The rows come from 4 hidden closed curves, with some noise, and rows from the same curve form a group. Each curve winds through 6 dimensions. The rows are also pushed far along 4 directions, which tell nothing about the answers.
In the rows, 128 means zero.
Known rows, each followed by its group:
[143 153 130 145 108 147 104 125 160 136 141 109 122 149 115 125 127 104
 123 128] : nateg
[125 147 118 121 108 121 100 119 134 127 159 114 118 122 131 136 119 110
 124 140] : Sal
[149 123 122  95 103 142  95  84  76 124 150  96 126 149  92 168 200 110
 137  61] : Tudot
[129 125 126 124 114 143 136 131 131 120 119 127 137 141 111 130 151 130
 131 119] : Sal
[128  91 115  95  43 161  86 135 147 112 143 115 186 126 118 130 194 106
 169 132] : Sal
[130 138 140 122 151 133 161 124 122 116  99 136 111 101 125 108 128 151
 121 149] : nateg
[131  91 126 119 119 132 134 134 129 121 119 149 153  91 157 102 123 131
 149 146] : Tudot
[115 149 139 147 212  97 216 128  89 139  81 155  65 125 131 130  86 184
  89 121] : Sal
[137 192 129 122 149 132 111 105 111 160 139  76 126 187  81 178 122 138
 112  61] : Sal
[131 171 144 134 158 126 124 112 124 145 126  82 110 155 101 159 128 138
 114 113] : Tudot
[130 192 135 106 162 125 109  80  97 140 137  69 118 154  78 190 160 119
 122  89] : nateg
[156 164 133 158 127 137  94 116 135 171 158  92 126 181 111 147  88 125
 116  73] : zotuv
[144 183 140 181 173 124 119 115 185 115 141 129 123 102 134  95  71 106
 121 205] : nateg
[132 150 125 148  66 148  58 137 202 143 185 102 157 128 142 113  83  86
 138 164] : zotuv
[106 125 139 121 151 107 147 136 106 101 118 134 112 111 116 140 151 145
 124 155] : Tudot
[127 176 141 183 182 121 155 130 178 106 123 133 115 103 123 113  69 113
 114 202] : Sal
[128 120 138 146 137 135 153 137 146 116 104 133 120 120 129 115 143 130
 127 163] : Tudot
[141 127 139 137 151 132 133 122 125 125 113 122 132 134 116 128 145 130
 133 124] : nateg
[142 140 123 123 150 120 126 113 105 132 127 138 124 134 130 122 128 140
 128 108] : zotuv
[127 113 125 142 146 116 147 123 113 113 120 149 113 128 123 136 138 120
 121 128] : nateg
[105 140 133 114 143 119 132 132 137 121 129 124 143 108 125 139 104 136
 133 151] : Sal
[124 157 123 117 151 111 141 111 101 139 128 124  98 128 131 137 116 147
 111 120] : nateg
[135 171 102  80  84 131  48  76  99 159 186  62 153 169 100 185 163 107
 141  62] : nateg
[136  94 128 133 110 150 126 128 157 112 119 138 154  83 150 102 130 101
 151 167] : Tudot
[124 146 136 175 162 118 130 157 194 159 110 132 124 141 165  96  69 116
 115 162] : Sal
[117 188 132 119 164 117 121 114 119 164 138  86 120 165 103 168  91 142
 111  80] : nateg
[147 106 142 169 133 135 140 151 138 137 122 148 121 133 139 101  73 137
 117 116] : Tudot
[148 119 140 159 162 118 140 125 118 114 118 153 109 112 134 104 123 133
 123 146] : nateg
[103 109 123  84  90 143 143 111 103 101 131 106 117  93 112 166 174 117
 132 138] : zotuv
[136 179 141 138 173 122 143 105 101 155 117  89  77 176  91 168 132 140
  94  78] : zotuv
[142 100 131 112 100 139 100 133  99 148 134 112 136 158 127 135 163 145
 137  75] : zotuv
[121 140 136  98 108 136  99 106 130 116 138  81 126 114 114 151 186 116
 143 149] : zotuv
[126  69 122 139  81 152 170 157 154 113 106 174 142  91 159  88 117 130
 135 166] : zotuv
[107 155 132 110 152 118 113  88 136  67 147 110 130  53 114 152 146  75
 142 215] : zotuv
[173 122 136 192  99 147  80 153 168 157 159 133 147 173 135  94  81 123
 126 108] : Tudot
[101 135 129 124 150 113 134 132 168 117 113 120 130  92 154 121 136 102
 135 198] : Sal
[144 149 127 146 139 135 119 115 137 116 139 138 144 116 120 119  96 115
 135 140] : nateg
[139 152 127 130  83 163  91 115 179 140 147  83 138 130 129 127 131  90
 135 151] : Tudot
[132  97 129  93 113 144 154 113  76 111 102 123  99 129 103 151 208 138
 123  89] : Tudot
[119 154 121 132 133 132 141 115 139 126 135 116 125 110 122 144 104 116
 124 148] : zotuv
[147 113 137 107 174 108 144 105  53 140 104 134  92 136 131 136 162 165
 120  71] : Sal
[120 183 120 107 157 110 121  90 106 137 146 101 114 129 115 159 120 128
 119 121] : nateg
[130 140 127 101 116 138  91 103 128 130 154  93 146 108 123 149 127 105
 144 127] : Tudot
[128 100 131 106 114 120 103 132 101 120 130 130 133 137 126 132 183 124
 139 103] : zotuv
[113 100 127 128  98 142 136 159 165 133 118 136 150 114 152 113 111 124
 138 151] : Tudot
[145 120 128  89  93 147  81 104  95 130 143  87 146 149 104 157 203 124
 149  81] : nateg
[134  35 111 103  79 137 163 149  73 129  99 173 122 141 150 111 192 158
 133  79] : Sal
[141  53 130 116  79 147 134 156  95 136 112 144 142 159 131 122 181 158
 139  73] : Tudot
[135 167 140 150 179 109 121 108 114 128 140 115 106 142 101 157 105 116
 109 109] : zotuv
[131 117 124 118 122 125 159 132  88 134 120 148  95 136 127 124 126 166
 110  97] : Sal
[148 180 141 168 165 122 122 121 146 141 143 122 124 134 124 112  56 146
 112 140] : Sal
[130 113 128 109 107 139 105 109 118 113 144 106 143 110 118 149 165 112
 147 135] : zotuv

New rows. What belongs after each?
[104  75 122  68 115 134 175 124  61 117  91 137 112 115 119 163 192 146
 131  80] : Tudot
[128 116 110 102  85 151 113 119 133 142 131 111 142 145 125 143 151 104
 137  91] : Tudot
[147  52 131 138 102 143 155 157 110 128 107 178 123 119 150  94 118 146
 128  95] : Tudot
[149 104 134 128 130 141 135 121 105 137 118 132 128 123 134 122 119 136
 130  96] : Tudot
[143  93 126 142 124 145 153 140 147 135  98 159 142 107 160  90 108 125
 138 135] : Tudot
[146 122 138 162 153 135 140 125 147 118 117 139 130 107 133 110 106 114
 130 153] : Tudot
[106 132 122 114 112 123 125 141 153 127 131 127 136 118 139 127 132 123
 134 158] : Tudot
[163 127 137 160 169 116 123 133 116 168 117 141 110 160 148  98  90 154
 112  86] : Sal
[137 130 127 129 117 147 137 116 133 132 117 118 104 124 126 126 135 115
 118 125] : Tudot
[ 98 124 132 105 151 105 148 114 112  82 125 137 102  60 139 135 138 115
 127 193] : Sal
[124 111 122 139  79 151 123 157 169 122 132 141 164 131 125 109 115 122
 142 144] : Sal
[107 111 125 129 144 109 135 137 133  82 127 158 147  83 134 127 139 109
 141 187] : Tudot
[109 179 125 117 141 106  80 110 135 125 171  89 152 129 113 169 119 104
 139 143] : Tudot
[ 87 143 132 108 171 123 188 113 142  71  90 140 133  52 117 135 136 114
 136 216] : nateg
[125 151 136 118 144 124 127 109 121  98 139 121 132  83 118 128 123 135
 137 169] : Sal
[158 137 121 137  97 140  96 117 110 133 165 122 142 152 107 131 115 134
 127  89] : Sal
[161  85 131 135 136 144 162 131  97 154  97 160 122 140 144 103 113 158
 123  72] : Tudot
[127 124 127 122  91 147 113 144 150 159 136 106 139 148 138 130 113 135
 131 106] : Tudot
[104  98 131  73 134 122 164 120  75 114 101 128 111  91 129 143 172 163
 131 122] : Tudot
[133 124 127 142 166 104 149 135  87 134 121 157 114 155 119 132 112 153
 112  78] : Tudot
[130  69 112 112  16 166  77 162 164 144 151 113 183 151 145 120 162 105
 162 108] : Tudot
[115 122 119 105 115 134 131 122 113 131 128 110 133 140 111 161 150 110
 129  98] : Tudot
[116 144 130 144 137 127 154 134 135 112 127 138 125 125 109 137 102 130
 117 142] : Sal
[152 108 120 131  42 151  44 135 150 129 184 106 172 150 125 117 157 104
 156 123] : Tudot
[121  82 135 126 125 119 152 156 105 111 109 167 125 117 141 101 145 165
 132 135] : Tudot
[122 144 122 128 153 109 147 113 107 125 128 137 116 124 122 148 117 128
 118 123] : nateg
[120 130 129 132 160 116 153 136 124 135 101 136 118 147 129 132 141 132
 118 116] : zotuv
[104 131 119 101 110 129 133 121 116 107 137 116 132 121 103 163 151 114
 130 129] : Sal
[123 109 133 144 116 126 132 150 135 113 128 144 127 132 126 115 136 136
 126 145] : Tudot
[125 108 123 112 108 143 153 116 104 121 124 129 120 109 122 141 134 132
 126 117] : zotuv
[148 114 128 129 131 130 127 128 107 153 128 137 130 145 137 121  96 147
 122  74] : Tudot
[152 131 125 135 120 141 114 116 116 128 140 135 148 140 112 124 118 120
 129  91] : nateg
[140 129 136 137 141 135 124 126 138 126 113 121 128 136 119 121 144 117
 131 125] : Sal
[123 196 136 130 132 144  92  99 185 136 152  65 127 107 118 142 107  88
 129 186] : Tudot
[110 114 132 115 133 129 170 133  99 132 107 122  96 139 116 159 140 145
 110  97] : zotuv
[137 131 125 138 140 141 148 120 122 124 112 141 138 144 105 137 125 128
 124  99] : nateg
[153 111 128 134  70 151  66 124 131 131 165 110 153 153 118 129 157 111
 144 100] : Tudot
[125  46 125 136 112 139 181 166 123 114  84 185 136 112 153 101 142 135
 135 126] : Tudot
[ 98 179 135 114 153 119 140 112 124 141 136  76 100 144  99 190 118 120
 105 112] : zotuv
[139 125 138 139 138 122 123 135 123 129 132 136 123 126 130 109 118 151
 124 132] : Tudot
[111 165 122 120 139 129 139 125 148 139 122 110 138 134 119 144  99 126
 127 133] : nateg
[147 133 135 136 133 135  97 122 130 133 134 116 136 147 117 128 137 115
 132 105] : Sal
[159 110 128 164 108 150 131 140 166 117 120 164 138 116 147  65 113 125
 133 165] : nateg
[139  94 130 155 133 119 128 166 145 140 109 165 141 152 155  85 122 140
 133 123] : zotuv
[159 115 125 141 103 153 109 118 137 148 133 122 140 148 128 123 126 110
 132  90] : Tudot
[102 159 127 100 157 123 173 101 101 121 116 106  95 104 110 171 125 134
 111 133] : zotuv
[119 110 128 113 119 123 126 133  91 131 130 113 133 154 110 162 164 146
 132  84] : Tudot
[144  67 110 153  35 162 114 161 159 110 150 172 170 132 138  89 132 114
 148 134] : Sal
[125 116 127 132 163 112 167 136 101 145  94 144  95 146 141 126 130 151
 109 104] : Sal
[164 157 130 148 131 131  76 119 144 180 152 101 134 174 138 115 100 129
 125  87] : Sal
[130 114 132 134 114 135 129 135 136 116 119 124 139 127 128 118 165 129
 138 151] : Tudot
[124  97 118 135 145 116 171 134  96 118 109 170 114 126 136 123 130 141
 117 113] : nateg
[133 168 134 163 131 132  93 128 183 147 159 105 136 130 131 130  47  99
 120 146] : Tudot
[123 113 136 132 116 136 126 143 135 138 124 114 136 141 125 140 131 134
 133 118] : Tudot
[113  99 119 109 100 130 134 151 140 121 119 144 143 123 147 110 146 134
 138 147] : Tudot
[119  89 127 128 156 116 186 141 102 122  83 165  98 118 150 113 143 156
 119 131] : Sal
[133  77 127 127  94 132 116 155 106 134 128 139 154 158 126 125 163 151
 144  91] : Tudot
[128  86 139 135 124 121 140 151 110 101 120 156 126 111 128 109 147 151
 133 144] : Tudot
[137 167 125 131 124 145 115 106 159 111 140 120 142 100 119 114 119 112
 134 175] : nateg
[118 137 142 152 142 123 120 139 155 125 138 111 126 133 121 145 111 105
 121 145] : zotuv
[142  63 125 129  99 141 136 151 123 131 120 172 144 114 156  91 110 136
 137 108] : Tudot
[123 132 135 165 178 108 155 143 143 136 109 149 108 138 141 124  85 120
 111 133] : Sal
[125 101 129  97  98 136 118 122 114 104 128 128 124 106 128 126 181 113
 140 135] : Sal
[126 134 131 177 145 137 180 151 172 133 105 154 114 112 146  98  48 135
 109 166] : zotuv
[157 113 136 155 143 132 158 140  92 161 101 134 102 190 113 125 136 174
 107  56] : Tudot
[123  95 134 134 135 127 165 151 105 141 102 144 120 152 127 140 125 156
 117  85] : Tudot
[115 106 115 120 110 121 127 135 124 112 146 145 146  96 146 120 114 132
 141 155] : Sal
[128  94 124 132 125 113 147 142 107 130 131 166 132 117 149 112  95 155
 127 118] : Sal
